The same things were measured in two ways. Each way mixes the same 4 hidden numbers, adds some noise and spreads widely along 4 directions of its own, which tell nothing about the thing.
In the rows, zero is written as 128.
Some things both ways: the first way, then the second way.
[123 102 117 138 143 133 131 106 123 196 177  95 127 133]
[101 100 109 159 132  59 163 102 145 181 155 122 142]

[185 101 119 118 125  90  69 170 139  67 112 130  53 113]
[151 144 104 113 127 139 148 180  88 124 133  83 112]

[144 151 170  64 115  95 116 142 127 160  93  69  93 140]
[126 137 128 164  70  79 171 141 155 100  92 116 136]

[172 145 107 177 113 134  82 163  76 128 137 150  96 106]
[149 161  84 116 138 133 123 192  62 108 115  51  95]

[ 94 131 188 138 144 114 171 134 108 123 118 129 133 145]
[111 125 148 171  99 115 113 111 140 143 154 134 127]

[118 101 185  67 126  92 125 145 138 149 101  76  96 166]
[107 132 124 203 133 122 149 116 175 148 121 124 130]

[114 147 169 103 106 126 128 166  72 154 106 115 132 156]
[135 143 128 186  85  81 148 144  95  97  56  78 116]

[164 104 158 136 124 110  79 167  61  90  79 126  77 120]
[142 141 118 114 112 146 158 164  89 138 123  92  99]

[166  89 144 125 159  97 117 117 130  49 111 138  71  92]
[123 129 120 133 117 168 102 130  80 169 197  90 121]

[120 161 145 117 110 136 118 134  94 230 138  74 142 155]
[108 104 129 194 121 115 177 100 184 183 148 144 145]

[195 108  65 113 136 127  66 123 160 137 157  96  79 111]
[139 124  88 106 128 124 140 176  98 130 158  91 127]

[129 124 125  65 110 117 135 143 131 142 151 112 118 134]
[122 189 111 123 119  84 188 157 184  77 124 111 111]

[135  58 164 105 171 100 113  84 127 145 110  61  82 121]
[101 124 114 121 158 107 125 125 156 163 191 136 127]

[108  76 162 146 114 126 104 200  36 120 101 145 106 167]
[157 126 116 123 148 155 126 200  78 109  63  94  91]

[ 90  77 164 139 167 127 175  97  93 123 148 131 137 124]
[110  89 142 130 115 119 102 104 106 185 195 140 128]

[110 133 192 112 131 100 182 137 103  78 131 160 116 108]
[126 150 127 142  97 125  77 164  93  90 148  91 123]

[183 100 139 184 162 112  68 115  91 118  91 104  67 101]
[135 111 120  95 134 161 104 158  78 164 196 114 114]

[164 121 126 101 102 104  99 177 110  88 129 150  80 120]
[135 167 106 140 128 148 170 168 118 126 123  86  98]

Other things, the second way, with their names:
K_901: [112 152 111 138 139 117  98 124  66 155 156  67  98]
K_386: [113 129 129 120 104 117 125 127 159 138 206 138 145]
K_935: [120 169 139 155  91 120 118 130 125 103 139 108 111]
K_893: [124 168  96 131 164 153 141 151 123 147 154  72  97]
K_827: [153 162 119 123 100 120 153 188  87  86  88  85  97]
K_444: [ 91 158 121 160 145  73 122  95 151 129 145 105 113]
K_555: [122 143 137 161  71  83 167  98 103 147 141  97 123]
K_240: [116 152 117 144 128 140 122 121  92 158 162  79 104]
K_481: [100 120 118 170 138  74 125 100 145 146 155 114 138]
K_302: [130 161 145 170  77 132 134 134 105 119 136  94 120]
K_668: [109 169 112 162  96 127 113 127 130 123 180  95 133]
K_974: [119 144 160 178  86 105 140  94 111 148 130 118 109]
K_712: [108 146 147 157  99  76 129 104 157 111 121 126 111]
K_421: [131 112 133 152  94 110 158 146 133 134 127 128 129]
K_378: [122 144 100 127 114 119 157 146 127 135 165  98 130]
K_290: [111 135  89 129 149  74 141 134 111 142 129  83 120]
K_981: [121 117 121 168 126 100 159 134 137 146 118 111 126]
K_407: [119 156 148 181 113 134 113 131 117 116 107 103  96]
K_474: [148 168 131 104 111  91 133 169  59  78  61  75  66]
K_470: [129 171 171 148  91 139 173 112 117 146 104 113  78]
K_681: [143 160  99 135 109 128 135 168  46 114 103  53 101]
K_965: [ 96 134 159 180  83  58 154  65 163 155 142 144 134]
K_193: [141 140 102 104 158 153 128 176 100 126 132  90 102]
K_313: [130 122 112 137 138  79 137 138  79 138 105  83 109]
K_22: [108 157  80 152  97  52 129 123 107 115 147  65 142]
K_176: [130 130 125 120 138 120 185 127 141 169 125 117 102]
K_68: [139 125 102 137 138 113 119 152  54 135 101  67 108]
K_867: [108 143 133 154 114  96 125 110 141 130 150 121 121]
K_392: [102 121 124 161 169 115  78 108  67 171 140  77 105]
K_969: [100 127 110 161 107  72 112  87 111 164 193  93 150]
K_801: [109 182 109 176  72  29 183 109 147  98  95  77 136]
K_766: [105 153 140 155 150 127 133 108 143 158 152 117  94]
K_429: [110 146 122 190  96  63 170 113 141 114  87  99 128]
K_247: [131 156 112 180 115 140 171 147 134 127 110  91 118]
K_55: [124 107 129 148 154 132 157 134 137 165 115 122 110]
K_252: [157 137 158 112  79 167 133 175  96 105 126 127 103]
K_257: [134 140 132 127 121 124 159 158 117 129 103 113  94]
K_272: [121 155 121 129 164 144 174 123 148 176 159 118  87]
K_261: [100 139  99 142  97  46 144  99 138 141 181 104 152]
K_195: [112 114 147 197  51  70 139  87 105 163 147  96 149]
K_60: [125  82  94 128  83  71 141 149 121 127 166 115 165]
K_561: [126  97  95 106 107  86 141 155 128 136 180 120 155]
K_509: [113 158 116 182  86  84 129 119 118 124 159  80 140]
K_295: [147 139 140 128 143 196 162 185 133 148 126 125  91]
K_902: [104 118  97 135 156  66 151 118 158 155 139 116 122]
K_636: [127 154 124 178 113 109 154 140 105 125  87  83 108]
K_960: [109 156 104  96 141 103 141 140 151 121 178 120 114]

Some of these things the first way, each followed by its name:
[154 162 136 147  99 116  98 193  77 109 112 152 102 139] -> K_827
[ 84  95 143  75 166 130 182 100 161 130 151 105 155 152] -> K_965
[158 126 143 184 130 116  62 184 102 126  92 124  84 156] -> K_257
[158 125 128 206 160 135 103 125 100 112 121 135 100 109] -> K_901
[142 132 153 106 124 109  94 139 108 167  99  72 101 146] -> K_421
[172 135 117 136 120 127  92 165  80  95 113 142 100 117] -> K_681
[109  46 141 145 142 116 142 147  99  86 155 163 102 129] -> K_313
[174 132 115 159 116 126  44 202 107 117  89 119  89 168] -> K_295
[145 144 153 153 112 108 149 149  84  94 162 179  97  86] -> K_378
[152 111 145 102 156  88 145 102 181  96 145 116  83 100] -> K_386
[109 100 174 113 166 126 136  89 110 183 110  60 121 139] -> K_444
[168 141 122 175 122 131  79 160  71 138 120 129  99 113] -> K_893
[107  43 151 145 183 127 123  96  98 126 108  91 122 153] -> K_392
[126 133 130 147 133 149 100 180  86  90  91 147 141 176] -> K_470
[155 153 141 116 151 112 122 112 171 122 123  97 106 119] -> K_195
[170 133 146 136 138 107 105  98 103 194 139  70  81  87] -> K_561
[119  64 149 144 145 108 129 113 128 161 152 103  93 134] -> K_902
[134  78 175 155 138 107 123 123  58 142 131 117  78 102] -> K_290
[145  94 183 128 151 109 121 127  57  88  81 116  86 108] -> K_240
[126 117 136 126 127 125 107 148 114 172 128  97 115 157] -> K_981
[159 150 181 104 131  97 111 159 114  85  67 112  87 129] -> K_302
[132 169 143 193 146 132 168  99 106 160 182 146 132  86] -> K_969
[111 164 120 133 130 140 163 147 138  99 161 168 159 146] -> K_935
